The rows are grouped in 2 different ways at once. Each group adds its own fixed numbers to the row, and there is some noise. The rows also spread widely along 7 directions, which tell nothing about the answers.
In the rows, 128 means zero.
Known rows, each followed by its group in each grouping:
[188  98 160 117  90 132 109 151  81 125  70 162 150 104  82 153 155  89
 109 114 119  96 129 144  93 155 142 162 137] => Z_447 W
[154 104 153 139  90 102 124 154  81 134 150 148 160  96  60 171 161  84
 123 144 133 144 148 109 128 105 122 164 133] => Z_763 W
[177  93 170 155  97 102 121 168 148 155 179 138 123 110  92 177 150  81
 122 150 166 144 117 125 118 127 123 170  87] => Z_657 K
[178 112 186 110 112 142  83 173  88 132  98 157 122 114  76 143 151  97
  98 120 133  93 125 145  75 151 141 183 131] => Z_447 K
[155 106 176 134  96 112 121 159  85 142 142 155 151 113  54 156 180 107
 117 145 114 146 163 102 111 109 127 182 142] => Z_763 C
[195  87 210 112 107 114 114 144 121 137 143 165 110 103  37 170 147  89
  83 150 129 137 159 153 129 154 149 217 145] => Z_657 C
[159 122 151 156  91 140 100 196 116 160 113 129 141 125 118 153 173 107
 137 137 136 115  97  88  48 129 123 152  81] => Z_763 K
[185 115 198 117  99 131  85 173 104 142 127 145 128 137 101 157 178 120
 102 123 151 122 132 144  74 143 130 199 118] => Z_657 K
[165 138 184 120 110 141  81 201  94 140 126 140 122 141  90 147 168 101
 122 145 137 123 134  94  62 144 130 192  99] => Z_447 C
[166 105 192 115 107 126  88 174 113 140 153 141 117 122  78 147 133  89
 107 127 164 114 127 144  88 128 139 191 113] => Z_657 K
[160 126 151 138  87 110 111 165  94 143 133 137 160 143 123 147 169 102
 144 125 150 129 127 106  88 110 117 142  91] => Z_447 W
[171 112 167 160  95 126 137 160  99 154 105 147 146 108  71 165 185 108
 119 155 100 130 121 106  96 133 128 165 122] => Z_447 K
[180 121 199 117  95 113 102 158  94 140 152 142 132 133  75 174 166 108
 106 150 147 146 147 136 113 139 124 207 124] => Z_657 W
[210  75 155 147  77 115 121 163 154 145 109 161 139 117 138 170 185 102
 122 120 146 136 126 130  86 165 125 162  81] => Z_657 C
[138 104 162 149  98 105 131 158 126 165 190 126 136 125  96 128 124  91
 134 149 156 125 114 112  99  83 126 134  85] => Z_763 K
[187 114 200 142 101 109 143 142 134 176 166 141 111 144  91 155 174 119
 115 181 120 152 138 115 118 140 123 180  89] => Z_447 C
[197 118 186 140  77 148 113 165 103 154  77 136 137 122  92 179 191 123
 111 152 106 126 115 113  70 166 134 200 111] => Z_657 W

New rows. What belongs after each?
[176 100 206 130  93 111 147 131 112 158 136 153 139 135  64 139 168 126
 109 148 107 139 150 131 110 115 142 187 135] => Z_657 C
[168 114 179 151 106 127 124 165 111 154 135 142 126  99  52 173 162  89
 111 167 121 133 121 111 110 142 132 179 116] => Z_447 K
[197  86 168 156  81 125 135 148 110 155  92 158 146  88  85 186 207 121
 102 148 100 135 126 128 101 159 126 174 128] => Z_763 K
[126 125 174 122 108 118 100 174  74 139 171 127 136 110  35 145 112  70
 120 156 143 122 138 104 102  96 139 176 129] => Z_763 W
[154 115 197 127  94 123 131 151  97 152 121 143 150 148  72 125 166 130
 122 139 104 126 141 110  76  95 143 180 133] => Z_657 C
[174 100 167 123  96 143 112 167 106 142  73 155 138 119  92 121 144  92
 117 115 113  81 121 119  61 143 153 150 111] => Z_447 C
[166 131 211 121 106 144  91 181 110 158 137 127 110 144  86 141 150 117
 103 146 141 108 108 125  58 133 143 202 100] => Z_657 K
[153 123 142 149  92 123 103 187  93 137 117 142 163 134 121 148 189 107
 147 116 141 124 123  94  69 107 114 145  96] => Z_447 K
[159  93 144 143  86 124 117 182 131 142 101 141 154 121 120 133 147  86
 142 106 139 104 110 101  55 118 143 137  86] => Z_657 C
[153 122 144 164  99 118 111 192 108 145 145 136 147 110  90 175 182  85
 142 153 141 145 118  80  93 121 116 160  94] => Z_447 K
[148 101 170 126  88 124 129 141  71 129  99 145 164 103  34 148 138  92
 116 128 107 112 137 126 100 102 152 174 162] => Z_657 W
[149 118 172 128  95 141  95 193  89 133  95 142 148 127  73 142 159  99
 127 121 121 112 130  91  48 121 146 185 128] => Z_657 C
[166  93 153 120  92 124  88 190 118 124 110 154 147 123 113 135 145  78
 127  91 160 102 127 118  59 132 142 160 103] => Z_657 C
[184 118 179 127  96 137 113 166  67 131  73 168 152 117  55 168 211 119
 110 141  84 135 159 106  87 147 134 198 155] => Z_447 C
[140 114 167 131  88 109 129 143  73 147 141 136 163 122  65 134 146 104
 128 142 120 125 139 113 104  85 130 152 133] => Z_763 W
[169 124 192 114  97 139  95 175  76 142 104 151 140 135  76 143 190 129
 107 133 109 128 152 110  66 137 131 198 138] => Z_763 C
[191  96 188 143  85 116 146 134 124 168 129 152 134 119  88 156 186 127
 108 159 101 142 140 123 107 141 129 172 113] => Z_763 C
[176 117 186 144  95 112 114 180 134 159 166 138 123 136  93 175 177 105
 125 163 145 161 139 100  98 138 124 197  89] => Z_657 C
[143 120 164 129 108 122  70 207 103 125 157 137 133 115  84 161 141  72
 127 121 175 126 124 105  73 116 129 184 107] => Z_657 K
[166 107 184  98  99 138  89 163  86 140 115 140 126 118  81 121 112  88
 102 122 142  82 120 146  69 138 146 168 115] => Z_763 W
[170 128 180 135 108 128 102 183 100 143 134 147 125 122  66 164 174  92
 116 159 126 140 144  95  95 144 128 194 109] => Z_447 C
[153 103 162 137  85 121 127 157 104 145 122 134 153 120  80 145 132  87
 131 130 132 112 117 116  87 106 142 154 112] => Z_657 W
[187 113 182 130 106 150  77 196 111 150 114 142 105  98  80 179 166  93
  92 152 134 113 113 119  66 183 132 203 106] => Z_763 K
[159 119 211 108 110 138  94 168  97 146 136 134 119 133  68 130 131 109
 102 132 142 102 121 138  69 118 151 195 127] => Z_657 K
[195 102 183 121 101 125 104 154 100 141 108 159 134 123 108 152 185 117
 104 121 133 117 133 151  91 152 126 173 122] => Z_447 K
[151 117 199 122 108 135 102 179  99 144 130 142 120 116  37 143 133  88
 110 149 122 117 133 109  74 129 155 203 129] => Z_657 C
[186  84 154 138  83 105 144 125 113 148 120 155 154 109  99 152 151  91
 122 131 131 119 131 146 125 128 129 133 109] => Z_447 W
[174 106 200 122  98 121 116 149 113 155 146 142 126 136  86 141 153 117
 106 135 139 118 125 144  91 118 139 184 119] => Z_657 K
[188 121 201 130  96 140 105 165 104 162 115 140 123 129  97 157 188 135
  97 154 116 121 121 126  72 154 126 192 113] => Z_763 K
[188  90 186 131  90 114 137 137 101 149 118 168 144 108  61 163 190 120
  98 149 100 144 163 129 124 139 131 186 147] => Z_763 C
[146 138 190 125 103 135  91 185  83 151 144 128 134 138  82 139 169 121
 118 145 135 123 125 104  67 110 127 185 121] => Z_763 K
[172  79 190 139 100 131 132 145 139 162 133 138 113  99  59 140 108  85
 103 150 132  94  99 150  95 134 159 165 112] => Z_657 K
[202  93 184 132  96 150 100 182 140 151  80 145 105 109  90 162 151  91
  98 141 121 101 108 122  55 189 153 195  94] => Z_657 C
[162  82 165 129 102 115 116 166 124 135 141 153 129  93  49 157 124  60
 118 134 144 123 137 123 110 130 152 175 120] => Z_657 C
[157 115 180 116 114 133  96 174  93 141 131 139 113 101  38 149  97  55
 107 154 140  95 117 124  94 147 153 178 114] => Z_447 W
[168 125 174 146  94 123 128 159 111 163 137 127 131 133  93 153 146  98
 129 168 128 127 111 105  98 129 130 157  85] => Z_447 W
[173  93 168 128  84 108 125 141 101 135 131 150 150 109  76 166 148  91
 117 129 139 128 138 138 115 126 135 171 129] => Z_657 W
[159 120 162 137 101 101 112 166  96 138 171 142 144 117  74 179 158  76
 128 156 152 152 145 111 130 123 116 172 108] => Z_447 W
[170 103 180 111 105 107  95 159 101 140 179 143 120 110  75 163 126  76
 104 144 167 130 146 143 124 140 125 180 110] => Z_763 W
[191  82 196 118  96 123 114 144 118 144 112 156 128 115  88 147 156 113
  95 120 135 105 125 166  93 142 143 179 128] => Z_657 K
[191 121 184 130  98 124 109 167 117 155 130 149 125 142 110 154 192 116
 115 147 127 139 143 113  90 153 122 182  97] => Z_447 C
